There are 5 ways to turn a row about zero (a turn may also mirror it). The second row of each pair is the first, turned, with some noise. The first 45 pairs use one turn. New pairs use 3 turns, one after the other, and a turn may come again.
Some pairs, each with its turns in order after it:
[ -8 -12  -6   1   0  -3  12   7]
[  4 -10  -3   2   7  12   9   5]  Z_712

[-10  21   4  -4   9  -2  25 -17]
[-16  23  -5  12   5  21 -11  -5]  Z_426

[  6   7  -1 -13   6 -21   0  17]
[ -1   7  -2 -12 -17  24  -2  -6]  Z_348

[ -1  35   0 -10  -1  -8   8 -23]
[-14   3  -7 -25   1  -4 -12  30]  Z_348

[ -4 -40   5 -30   9 -12  -6 -21]
[ -6 -24  43  12   0  -4  21  11]  Z_712

[  2  17  -6   2   3 -21   7  -2]
[  3  21   5   5   5  15 -11  -2]  Z_712

[-14  10   4  40  30  -9  26  24]
[  5  25  19  22 -29 -42   2  -3]  Z_287

[ 16  13  -6   4  -8   6  -2 -12]
[  1 -10  15 -19   7  -2  -2   6]  Z_287

[ -6   0   1   3  -9 -24 -13  21]
[ -5  -2   9  17 -15 -21   7   4]  Z_73

[ -6  15   7  12 -12  19  40 -15]
[  5   2  26 -17 -29  10  25   6]  Z_287

[ -2  17   4  -6  -8  33 -17   2]
[ -3 -10  14  28   0 -17  -8  20]  Z_426

[ -3 -24   4   5  -6 -12   9   2]
[12 17 10 16  1  6  3 -1]  Z_348

[ 12  25   1 -13  13   4 -40  -6]
[-16 -17   5 -43  -4 -12   1 -15]  Z_348

[  2  -1   2 -20  -2   6  -8  34]
[-18 -16 -24  19   2  -8  10   5]  Z_287

[-22  12   2   6 -27  21  -1  -5]
[ 29  -1 -18 -10   0 -20   2 -11]  Z_712

[13 -5 -8 -2 -2 14 -2 14]
[ -1 -21   8  -3  -6  10  -1   2]  Z_73

[-12   4  13  -6  -7   4  -6  39]
[-14 -17  26  15   6 -21  -8  -9]  Z_73

[-10  19  -2  10 -17 -14 -29   4]
[ -9  -4  -5  37   4 -11   5  17]  Z_73

[ -7  -4  -1   0 -24   3  15   1]
[ 4 -4  4 20 -4  5  4 20]  Z_348

[ -1  11  -2 -40 -14  -2  -5   9]
[-28  -5 -29 -14   7   9   6  10]  Z_287

[ -3  16   3  26  -3  10  -1 -17]
[-10  18  -1  10  15  20  -3  15]  Z_73

[  0  -1   8  22 -16  -1  40  -6]
[  2  24  22 -29  16   1   9  17]  Z_73

[  1   0  -3 -18   0 -18  -3   9]
[  2 -10  -7   1 -10 -22  -2  -3]  Z_73

[  0   2  -3   7 -36   2 -11  -9]
[  4 -12  25   1   5  -6  22  21]  Z_348

[ -7   6  -4   8 -22   0  22 -21]
[14 16 -4 -7 26  2 13 17]  Z_73

[-20 -10  -8   5  -6   3  -6 -13]
[ 22  -8   8 -11 -11  -3   8   2]  Z_712

[ 17  -6   0 -16   0  -1   4  23]
[ -8 -16 -13  11  -8  -7  -4  20]  Z_287

[-13  -4 -11   3   1  12 -40 -28]
[-19 -38   5  -6  21 -12 -20  11]  Z_426

[ 34 -12   3   4   4   8  14  -5]
[ -2 -10  -4  14 -15   2  29 -19]  Z_426

[-11   4 -17   4  -4   6 -27  -3]
[ -5 -17  10 -10  11 -20 -17   6]  Z_426

[  5  -2 -13   6   0  40 -28   4]
[-15 -33   0   6   6 -25  19 -18]  Z_348

[ 1 -5 10  0  1 10 -1  4]
[ 9 -9 -2  3 -3 -5 -2 -6]  Z_348

[-29 -11   6 -40  38 -10  12 -21]
[-2 13 34 26 -7  3 52  8]  Z_712

[-10   3   7   4   4 -25  -9   8]
[  5   4  14 -11   6  21  -7  -7]  Z_348

[-26  -2 -26  20 -25 -10   2  11]
[ 29   7  22  23   3 -10   7  19]  Z_73

[-39   0  40   1  -2 -28  -6  38]
[-35  40 -12  50  -5  -1  15  -2]  Z_287

[-31 -15   4   4  21  25  -8  -4]
[  2  -8  -7 -11 -25  -4  40  -3]  Z_712

[-15  -3 -40   0  11 -11   0  -4]
[ -3  -1  16 -17  26   1 -14 -29]  Z_426

[ 11  32  20 -34   3 -13  -8  -9]
[-25   9  20  -1 -35  21 -11  19]  Z_426

[-1  1 16  9 16  6  0 16]
[ -9   0   8  21 -11 -10  -2  -9]  Z_287

[ -1 -16 -21  -2  10 -13   9  12]
[-6 -6  3 -7 10 25  6 16]  Z_712

[ 2 -9 -8 18 30 31  4 -2]
[ 17 -21  -5  31  15   8  -7 -17]  Z_426

[ -7  -2   0  -4  -5 -27 -13   4]
[  2   1  20 -11  12  12  -3 -14]  Z_712

[-19   5  20  15   4  -3  20  -2]
[  2  19 -25   8   6  12  -8   6]  Z_426

[-24  -3  -9 -17   6  -6 -14  -2]
[ -2  15 -27  -2   6   4   0 -18]  Z_287

New pairs. What belongs after each?
[ 40  -2 -26   8  40   8  22  -2]
[ 14  26  28   9 -41 -14  21 -27]  Z_348 Z_426 Z_712

[  0   8  -4 -13   6  28   8  12]
[-11   6   0   3   8   8  31   8]  Z_426 Z_426 Z_348

[  0  31  18   5   1  32  -1 -20]
[ -9  13   0 -42  -6  22 -17  21]  Z_348 Z_287 Z_712

[ -1   3  -6 -13  -5  17  -3  21]
[-6 -3  2  8 -2  3 25 18]  Z_426 Z_426 Z_348

[-13   2  14  -3  18  35  -5 -13]
[ 34  14  -9 -13  21  -1  10  -2]  Z_426 Z_287 Z_348

[ -3   5 -37  23   9  17  -3  -3]
[ -1 -23  11  -3 -19  -1  31  16]  Z_348 Z_712 Z_287

[ 2 -3 24 21 27 -8 -5  8]
[ -2 -10 -20   8 -17   8  12 -30]  Z_348 Z_287 Z_73

[-3 -1 21 19  7  0  5  8]
[ -5  -8 -11  20  14   3  -7  -9]  Z_73 Z_348 Z_287

[-40  28   0  -5 -40  13   7  33]
[-16 -21  40 -48 -11  -9   8  16]  Z_712 Z_287 Z_426

[ 21 -10   1  27 -16   1   3   1]
[-16   9 -11  -2  -5  -8  -6 -32]  Z_73 Z_73 Z_73

[  2  -5   2  12 -30  -1  -1   4]
[-16   0 -15   4  11 -16  -4 -10]  Z_73 Z_73 Z_73

[-10   2   3 -24 -14  10  12   0]
[ -9 -20  10  -3   5  18   6  -6]  Z_348 Z_712 Z_426

[ -4   3  -8   3  -8 -24   0  14]
[  4 -11  15  18  19  -2   4   0]  Z_287 Z_348 Z_426

[-20 -40 -28   3  -4  21  -3  -1]
[-25 -13  13   1   3   5  27 -36]  Z_73 Z_287 Z_73

[ 14   1   8 -40  38   7  -3   2]
[ 23  16 -34   2  21  -2  28  13]  Z_287 Z_73 Z_348

[-17 -13   4   8 -28 -16  26   0]
[ 16  16   7 -32  -5 -10 -20  17]  Z_712 Z_348 Z_287

[ 32  -5   7   6  -6   2 -40  -8]
[ 36 -19  -9  15  17 -11  15 -10]  Z_287 Z_712 Z_712

[ -4   9 -14  25  -9  -2   8  -2]
[ 19  13   6 -13   0   2  12  13]  Z_73 Z_712 Z_712

[-33   3  -9 -40  14 -17  -3 -18]
[  5  49   2  22 -23  10  -8   9]  Z_348 Z_73 Z_73

[ -2  28  -1   7 -21  -6  -5   4]
[ 21  -6  -3  -4  20  11 -12 -14]  Z_73 Z_712 Z_73

[ -9  -9 -33  14   9 -13  17   0]
[-13 -14  -2  -8   3  13  30 -16]  Z_73 Z_287 Z_712

[ -8 -11   6 -29   1   9  -1   7]
[  1 -21   0 -25   0  -9   4 -10]  Z_712 Z_426 Z_287

[ 24   0  -4 -20 -40  17  -6  -8]
[  5 -26  -6 -18  11  -4 -39  17]  Z_73 Z_287 Z_712

[-6  7 -1 32 34 17 23 -3]
[ -5 -29   5  37 -17 -13 -11  -1]  Z_712 Z_73 Z_287

[ 22   8  40  14  -3 -15 -13  17]
[ 13  12   7 -24  -4  16 -38 -22]  Z_712 Z_348 Z_348

[ 6 -4  7 40  4 20 15  2]
[ 35 -19  -1  19 -10   2  22  -6]  Z_73 Z_287 Z_712

[  2 -17 -36  38  -4 -10   3   4]
[33  3 -1 -2 18 23  3 30]  Z_73 Z_73 Z_426

[ 19  -7  -5  14 -14   8   2 -31]
[  5 -21 -16  -5  30  -9   7  11]  Z_287 Z_287 Z_426

[ -7  15  23  -7 -22 -15  -7 -14]
[ 11  32 -12   7  -3  -6  -6 -20]  Z_348 Z_712 Z_73

[ 18   3   0 -12 -17 -18  11   8]
[  5   3 -21 -13 -20  -5  -3 -12]  Z_287 Z_712 Z_287

[  3  11  19  38   0  -3 -19  13]
[ 23 -23 -18  -9  27   7  16 -12]  Z_348 Z_73 Z_73

[ 40 -20  18  -8  15  11 -19   4]
[-36  24   8  -9  19   5  19  18]  Z_712 Z_426 Z_712

[ -5  -3  -3 -16  -4  21   6   0]
[  0   0  -6  -9  -2   0 -19  14]  Z_426 Z_426 Z_712

[-5  3  2  6 26 30 40  6]
[-10  14 -29  10  13 -11 -42   1]  Z_348 Z_348 Z_348

[ -5 -34  10 -11  -1  -5  10  10]
[ -4  13   1 -27  16 -16 -12  -8]  Z_348 Z_426 Z_426

[  0  -9  16 -29  -3  21   7  40]
[  6   8  27  22 -18  40  -5   5]  Z_73 Z_712 Z_287

[ 8 -4 17  7 17 14  4  6]
[29 -2 -3 -1  3 -3 -7  5]  Z_73 Z_426 Z_426

[ 12   7  19 -27   1 -25  -3  38]
[ -8   3  18 -34  31 -16  -5 -26]  Z_712 Z_73 Z_287

[ 13   4 -16 -29 -11   0  -7   8]
[ 20  -8   5   6 -29  14 -10   4]  Z_426 Z_712 Z_712

[ 10   2   4   0  28 -10   3 -23]
[ -7   1 -15  11 -29  -4  -9  17]  Z_426 Z_73 Z_712

[ -3  12 -22  10 -11   9  -7   1]
[ -9   0  13   4  21   1  12 -14]  Z_73 Z_73 Z_73

[  4 -16  30  11  -2  -3   5  -4]
[  5   4 -20   1 -21   0  21 -13]  Z_287 Z_73 Z_712

[ 4  1 19  8  9  7 -3  7]
[ -9  -2  12 -16   5  -6  12   4]  Z_426 Z_712 Z_712

[  2  -1 -40  -1  -7   1  -4 -30]
[ 16 -30  11  -2  14  11  24 -19]  Z_712 Z_73 Z_712

[  1 -14 -22  -3   1  -5 -40  -1]
[  2   0  -6   0  33   9 -33   3]  Z_287 Z_287 Z_287

[-14   7  12  -1 -15  -2  -6   3]
[  7  16   1  -4   8  -8  -9 -10]  Z_73 Z_73 Z_712

[ 14 -12   3 -38  13  12  12   7]
[ 10 -34 -19  14  -4  -8  -2 -18]  Z_426 Z_287 Z_712

[  2 -22   9 -37   2  26   1 -18]
[ 10   7 -32  10  -4 -37   8  -4]  Z_287 Z_73 Z_348

[  0 -12   2   2  15  -7   3  -6]
[ -7   5  11  -2 -13   5   8   7]  Z_712 Z_348 Z_73

[ 12   5   5  -6 -20  33   1  -2]
[ -6  -3 -32  -5  16  16  13 -11]  Z_73 Z_73 Z_73

[ 14  23  -1 -10  -5  -2   7  26]
[ 15 -12  16 -28  -6   9   1  -1]  Z_348 Z_287 Z_73

[ -3   9 -40   7 -24  -6  -2  -1]
[ 29 -15 -13 -13   7 -12 -14  24]  Z_426 Z_712 Z_348

[11  1 18  3  5 11 19 11]
[ 12  -6 -18   9 -16  -6  12  -2]  Z_287 Z_348 Z_426

[ 15  -3  -8 -18 -10 -16  15  16]
[  6 -10  -2  25  14 -22  -4   9]  Z_287 Z_348 Z_348

[-14  11   0   6 -15  -5   9 -40]
[ -3  19 -23   5 -33   2  13  13]  Z_712 Z_348 Z_348

[-16  37   2   2  -2  -1 -12   9]
[ -4  28  -9  -4   3  -1 -18 -24]  Z_712 Z_712 Z_712

